All groups share one centre, and each spreads out both ways along 14 directions, with some noise.
(in the rows, 128 means zero)
Known rows, each followed by its group:
[153  95 151 120 120 136 121 163 152 148 104 141 118 134 144 112 131 106
 145 145 117 159 130 115 149 110]
Y
[ 93 151 129  78 137 165 173 119 171 127  76 114 143 103 109 110 126 136
 177 108 131 147 136 133  93 136]
Z
[108 134 122 147 174 112 170 121 120 111 134 129 109 117 108 112 190 163
 147 121 137 136 138 139  71 148]
S
[130 122 157 153  90 120 183  86 105 169  95 143 142 103 138  78 155  91
 106 150 127 156 139 168 137 126]
Z
[139 108 164 133  91 144 108 123 161 131  98  91  91 117 200 128 130 119
  91 126 111 154 157 111 119 114]
S
[122  42 134 113 192  97  66 147 159 120  63 131 129 158 130 117 131 130
 163 131 133 113 145 115 146 116]
Z
[172 142 113 162 103 155 200 137 117 154 115 164 126 133 124 113 116 105
 125 188 100 126 103 136 168 162]
Z
[117  95 115 113 107 160 156 135 133  94 151 106 105 119 172 106 125 138
 114 145 111 112 105  88  81 126]
S
[163 142 106 145 121 109 139 149 105 119 137 141 125 135 145 104 111 109
 100 181 105 103 120 120 182 155]
Y
[139  92 119 150 125 164 140 129 125 105 108 119 110 134 137  86 137 134
 123 120 121 136 146 105 113 147]
S
[114 197  91 120 117  90 170 138  97 122 140 106 138 140 128 128 136 132
 125 171 122 118 118 142 146 171]
Y
[130 177 136 165 137 123 104 148 125 145  95 145 133 133 125 145 133 141
 137 132 118 124 121 135 146 133]
X
[181 154 100 107 123 125 151 146 149 100  77 110 115 110 128 105 113 106
  95 128  95  99 147 129 141 135]
S
[102 181 111 168 168 152 154 136 120 112 190 186 130  84 140 136 128 177
 117 105 110 118 111  41  63 160]
Y
[139 108 160 138  94 127 128 134 129 155 108 142 132 117 159 105 138 101
 112 140 105 142 115 112 129 104]
Y
[160  96 164 123 157 110 103 148 155 162  42 144 132 152 102 173 140 103
 146 150 138 144 128 155 167 109]
S
[171  67  94 147 123 125 161 152 117 118  83 129 121 154 115 103 144 111
 109 143 111 110 115 106 110 126]
S
[193 143  98 118 138 164 157 181 145 107  87 143 119 134  73  88 120 115
 155 120  99 118 126 128 151 136]
Z
[105 148 161  97 108 173 137  21 191 122 103 104 128  71 140 112  88 121
 103  89  94  88 151 171 135 143]
X
[148 140  98 167 160  95 111 150 132 135 167 157 111 127 105 118 141 149
 148  94 113 113 137 140 129 119]
X
[137 121 174 124 128 175 122 114 152 124 139 145 122 117 137 137 124 130
 116 132  93 125 103  91 133 150]
Z
[142 106 119 147 165 113  96 141 140 103 172 138 105 136 136 126 141 155
 110  97  99 125 144  58 119 160]
X
[124 103 142 155 113 127 133 136 152 177 104 133 119 153 141 156 148 132
 157 133 115 159 112 119 117 123]
Z
[142  98 145 127 149 135 120 112 147 125 103 151 132 108 110  70 128 112
 135 101 112 127 151 134 147 126]
Z
[143 123 114 137 174 106 134 130 125 116 149 155 112 116 147 140 115 128
 117 172 136 106 141 132 158 142]
S
[ 94 122 167 171 133 138 102 119 134 152 132 148 129 137 128 108 162 156
 164 117  92 127  95 127 119 136]
Z
[159  58 139 126 155 118 120 131 138 127 121 148 123 150 105 142 142 118
 119 133 112 121 115 101 135 134]
Z
[ 84 165 139 134 115 120 106 109 179 160 103 111 130 133 144 113 134 152
 178 115  61 106 103 139 141 155]
Y
[133 133 149 142 116 141  95 104 114 122 171 134 127 121 131 137 111 126
 100 116 130 116 129 138 150 120]
X
[171  90 108 118 152 115 125 163 143 126 127 136 104 146 122 121 115 112
 158 159 145 130 150 164 177 113]
Y
[137 119 125 139 149 144 148 151 139 137 130 159 111 118 147 138 119 129
 155 170 145 133 126 146 135 113]
X
[180  65 152 150 172 135 160 135 128 120  85 153 106 152  84 146 183 123
 111 152 121 132 113 121 114 146]
S
[150 102 128 127 117 105 105 140 129 131 124 103 113 153 143 121 134 116
 113 128 124 153 156 114 157 138]
X
[120 114 123 111 114 139 160 122 131 131 159 112 123 141 138 156 130 132
 123 140 131 152 115  98 107 151]
X
[127 126 108 157 150 113 127 134 164 132  99 125 105 134 141 134 145 156
 141 123  86 103 121 113 107 142]
Z
[131 123 120 115 110 126 140 128 137 121 166  93  95 141 143 142 136 135
 132 141 133 135 132 152 125 132]
Y
[166 188  68 117 129 163 233 145 141 112 119 141 122 124  81  96 110 126
 159 173  87  87 100 161 154 181]
Z
[139  67  90 124 175 111 152 112 148 115  73 134 143 173  92 145 127 131
 126 159  82  64  87  95 134 185]
Y
[123 152 150 150 135 119 146 129 118 116  64 102 109 103 145  60 187 129
 121 110 143 179 194 149 105 136]
S
[128 111 125 100 136  83  89 117 160 169 169 158 155 138  98 146  95 114
 158 106 104 112 111 132 178 119]
S
[128 112 122 102 113 143 170 132 131 132 102 122 133 113 155 149 117 107
 111 148 158 157 138 105  96 109]
Y
[134 131 122 116 149 133 124 131 135 126 131 143 130 124 111 151 113 130
 138 125 138 118 125 135 131 118]
S
[127 158 154 135 109 150 116 111 134  99 145  99  98 117 163 108 133 143
 103 146  89 100 120 139 144 153]
Y
[141  77 105 186  70 142 173 128  97 143 171 115  91 165 150  87 155 129
 134 168 109 127  96 156 116 131]
X
[143 109 122 109 100 121 102  95 135 130 117 110 142 128  98 109 109 103
 113  85 117  97 130 163 146 101]
Z
[140 163 113 121  92  85 120 154  87 117 149 112 129 111 162 112 120 104
  91 155 144 113 132 156 144  86]
Y
[158 128 139 154 131 164 131 136 119 120  78 133 117 132 139 119 118 117
 111 152 139 143 154 128 157 145]
S
[ 92  85  68 148 107 141 160 126 101 112 181 117 134 145 118  76 139 156
 153  93 128 117 109 101  57 127]
S
[119 130 113 153  67 168 139  69 101 133 166 115 145 145 119 143  91 128
  90 121 110  90  88 135 130 148]
X
[168 167 142 149 119 120 120 200 119 140 101 131 102 131 147 138 152 121
 129 145 136 174 143 124 135 104]
X
[115 165 116 121 111 127 125 177 166 152 165  77  78 175 147 186 152 171
 199 139 122 172 121 145 121 142]
Z
[117 116 108 163 141 123 116 122 138 141 108 137 129 126 148 145 125 145
 116  94 133 136 149  87  94 126]
Z
[135 136 170 142 115 120  82 124 102 148  66 124 157 150 108 154 135 108
 104 125 148 146 129 141 166 121]
S
[148 107 139  93 136 159 209  83 170 118 108 129 118 109  94 118 142 117
 123 141  89 105 106 147 112 161]
X
[126  50  97  52 162  81 127 119 162 101 210 102 111 131 121 122 125 127
 140  92 152 142 170 112 112 120]
X
[ 93 163 102 117 193 113 136  83 171 112 157 140 121  88 135 111 106 158
 143  96 125 124 190 116 139 183]
X
[119 214 157  78 130  97 106 186 127  68 210  89  99 110 144 144 184 167
 119 133  86 101  79 106  84 121]
Y
[143 121 108 150 149 126 158 105 123 113 174 144 100 123 134 128 120 135
 119 170 121  93 126 162 153 154]
Y
[148 112 165 112 117 139 103 123 150 112 131 110 103 109 150 120 133 120
 103 111 117 130 144 129 125 105]
X
[126  93 167 114 149 110  81 139 151 126 109 104 110 163 147 156 150 135
 134 155 112 137 121 117 157 149]
Z
[149 151 142 156 120 163 128 119 167 119  71 127  95  98 170 111 113 131
 112 150  79  84 128 151 142 128]
X
[122  61 146 134 105 187  86 129 116 126 132 100 124 185  89 166 134 142
 166 104 168 138  97 159 103  87]
S
[158 120 153 100 156 132 137 175 127 133  62 174 161 124 117 113 121  92
 132 172 125 149 117  82 168 138]
Y
[116 137 146 139 108 182  83 115 165 116  91  96 107 132 185 112  88 141
 131 140  95 115 144 118 170 158]
Y

New rows. What belongs after each?
[157 107 116 103 129 112 168 132 129 124 156 136 127 125 114 146 136 112
 102 134 125 128 113 110 107 123]
Y
[128 118 195 109  87 159 127  93 165 153 168 119 110 113 141 122 134 116
 134 123  94 150 111 152 145 125]
Z
[149  84 148 118 102 132 144 102 155 180  73 138 148 137 106 119 122  86
 137 121 115 152 129 148 156 119]
Z
[111  85 106  87  95  80 117 119 169 147 196 105 127 142 146 150 120 129
 137 117  74  88  72 109 104 101]
S
[135 124 180 140 142 130 136 110 117 139 157 155 114 117 143 129 136 113
 127 190 140 141 131 177 187 141]
X
[144 123 136 114 108 135 146 124 138 122 157 116 113 123 120 118 142 125
 122 114 112 132 122 132 113 123]
S
[165  92 106 115 125  80 108 145 129 140 146 139 126 132 132 101 103  91
 127 136 137 124 154 156 183  95]
S
[159 115 128 103 111 124 127 171 105 106 142  96 116 156 112 130 155 119
 115 121 151 173 139 105 117 124]
Y
[105 139 120 134 120 119 159 115 113 133 167 116 107 114 171 121 132 133
 132 161 161 157 159 151 125 135]
Z
[165 151  80 107 151  67 157 191  98 125 117 139 149 160  80 114 142 106
 143 162 128 132 119 120 169 154]
Y
[144 109 128 124 127 111 122 123 114 121 123 122 133 137 111 114 135 112
 117 131 131 116 128 147 144 121]
Y
[139 186 129 184 101 160 133 130 140 145 140 142  86  86 185 114 108 136
 128 137 120 125 157 172 141 106]
X
[110  62 118  71 189 110  81 137 154  81  90 106 139 125  97 110 139 137
 151  60 164 122 164 113  78  84]
Z
[158 162 165  83 110 146 148 144 128  99 112  84 116 142 108 155 159 122
  99 146 115 148 113 118 130 161]
Z
[149 164 100 174  55 120 122 130 131 163 178 100  95 165 144 154 118 139
 134 145  77  93  88 184 160 127]
Z
[130  54  93 124 111  96 145 124 128 130 143 118 105 119 175 163 120 114
 104 149 165 101 124 152  67  45]
Y
[154 118  72  69 205  69 196 130 116  91 118 141 144 139  55 157 132 111
 131 187 157  74 112 172 145 152]
Y
[161  83 160 125 111 133 117 126 139 131 135 156 112  93 168 117 109  93
  95 150 122 113 126 138 138  73]
Y
[113 100 107 128  96 156 169  59 150 119 102  64 100 152 159 145 112 135
 106 159 113 102 132 157 127 178]
Y
[151 122 150 102 149 141 170 131 160 113 159 128  90 118 111 101 161 132
 157 142 105 141 129 159 134 150]
S
[136 122 151  73 144 170 134 144 135  99 146 125 128 136 113 125 109 120
 154 157 146 145 128 126 166 152]
Z
[118 120 137 167 101 162 113 119  61 127 128 141 151 153 131 120 105 117
 121 175 164 114 103 161 166 122]
X
[151  97 124 129 115 107 123 134 107 129 128 141 140 126 141 142 118 101
  75 136 134 119 119  94 118 100]
S
[135 107 134  90 111 114 136 102 151 132 142 102 120 131 130 138 120 110
 120 130 124 127 134 149 142 128]
X
[138 134 129 123 116 152 139 133 145 123  99 110 117 134 123  93 131 127
 149 123 111 137 137 141 142 145]
S
[150  97 152 140  92 172 119 128 149 159 109 117 110 146 134  99 119 111
 151 103 134 198 172 128 163 135]
Y
[175   4 142 143 133 125 103 124  88 147 151 161 132 169  98 124 119  84
 125 142 191 159 147 160 182  89]
Y
[104 134 113 125 154 144 150 123 118  84 155 110 107 124 121 120 153 163
 144 128 143 110 125 145  83 139]
S
[139 119 136  83 124 139 163 130  98  86 157 110 132 128 104 122 146 118
 101 136 150 144 123 109 106 141]
X
[114 176 118 125 134 151 188 127 100 128 117 138 142 116 134 131 118 126
 128 166 173 170 152 121 136 171]
Y
[123  91 125 127 111 155 143 147 147 149 104 136 127 119 156 113 118 120
 149 124 136 157 132 101 100 100]
S
[154 120  81 125 140 172 164 163 116 108 139 158 128 124 116 108  81 118
 158 161 161 118 133 139 150 121]
S
[182 107  66 169  84 118 134 168  90 144 168 132 117 181 133 155  95 112
 110 168 127 107 101 126 164 120]
X
[145 152 111 112 141 154 112 127 146  86 107 106 116 120 123 154  95 136
 108 118 128  85 137 136 128 126]
S
[169 125 117 142 133 145 149 151 117 106 165 153 109 121 100 129 141 132
 117 124 112 100  97 128  99 105]
X
[212 100 119 182  84 106 192 161  90 174  67 141 110 159 161 160 145  74
  58 215 128 166 127 112 159 138]
Z
[189 156 109 187 139 144 193 132 128 145  87 152  98 120  86 105 163 126
 119 105 121 164 172 147 123 159]
S
[139  82 140 121 111 116 105 178 139 147  84 139 140 136 149 125 141 111
 126 115 110 149 107  63  92  82]
Y
[129  84  99 112 153 127 171 106 134 137 112 154 151 136  97 132 106 114
 142 150 135 111 115 130 137 146]
Z
[109 122 141 136 156 159 112  97 171 105 126 107  97 125 120 123 143 168
 153  90 104 109 138 143 103 147]
Y
[128 121  86 131 136  95 131 135 146 123 135 104 101 127 133 121 139 142
 140  99 129 117 153 148  94 108]
Z
[158 144 100 155 156 132 147 141 126 131  63 145 131 142  89 157 126 131
 128 134 133 112 129 137 133 142]
S
[172 138 106 179 131  73  96 139 103  99 138 111  93 130 116  74 171 136
  89  86  99  98 159 158 131 118]
Z
[154 128 168 146 114 161 182 119 123 102 136  96  75 124 114  35 210 134
 134 118 111 183 166 164 120 173]
S
[112 122 121  92 141 139 161 107 174 123 125  90 101 119 105 147 154 147
 164  84 149 152 155 166  69 115]
Y
[124 131 145 119 151 131 109 121 127 112 130 128 126 133 124 137 126 135
 129 146 131 116 125 139 153 146]
S
[144  98 153 128 153 157 139 137 114  99 134 149 102  66 153  92 145 118
 102  94 205 190 210 124  74  71]
S
[151 114 145 128 142 163 124 136 116  83  90 104 105 144 122  89 140 127
 126 150 133 125 148 153 159 155]
S
[151 134 141 106 120 128 128 127 154 118 116  91 102 145 116  87 146 123
 151 139  89 122 136 171 176 158]
S
[128 113 140 139 131 151 108 139 111 130  74 128 146 160 109 139 125 122
 139 151 143 128 113 133 154 135]
S
[ 96 147 140 110 125  97 141  92 152 135 226 121 114 109 134 140 154 153
 130 104  85 120 104 119  93 144]
S
[163 127 106 110 122 137 141 137 147 126 120 116 119 131 108 115 111 114
 128  97 127 149 164 120 146 136]
Y
[126 148 180  98 115 127 147 110  94 115 172 133 144 111 115 135 152 111
  94 152 134 138 101 132 129 134]
Y
[139 109 100 127  84 132 112 134 115 143 153 124 143 147 122  93  91 107
 135 113 125 124 128 134 164 113]
S
[137 126 111 170  89 131 149 108 104 147 202 131 113 149 140 140 122 135
 114 151 113 119 103 142 144 147]
X
[143 153 125 185 125 140 126 144 115 125 137 147  98 106 139  83 142 139
 140 131 121 107 133 182 128  97]
X
[140 146 124 102 154  97 130 161 133 124 115 160 144 104 125 123 124 114
 128 145 118 107 110 117 132 102]
Y
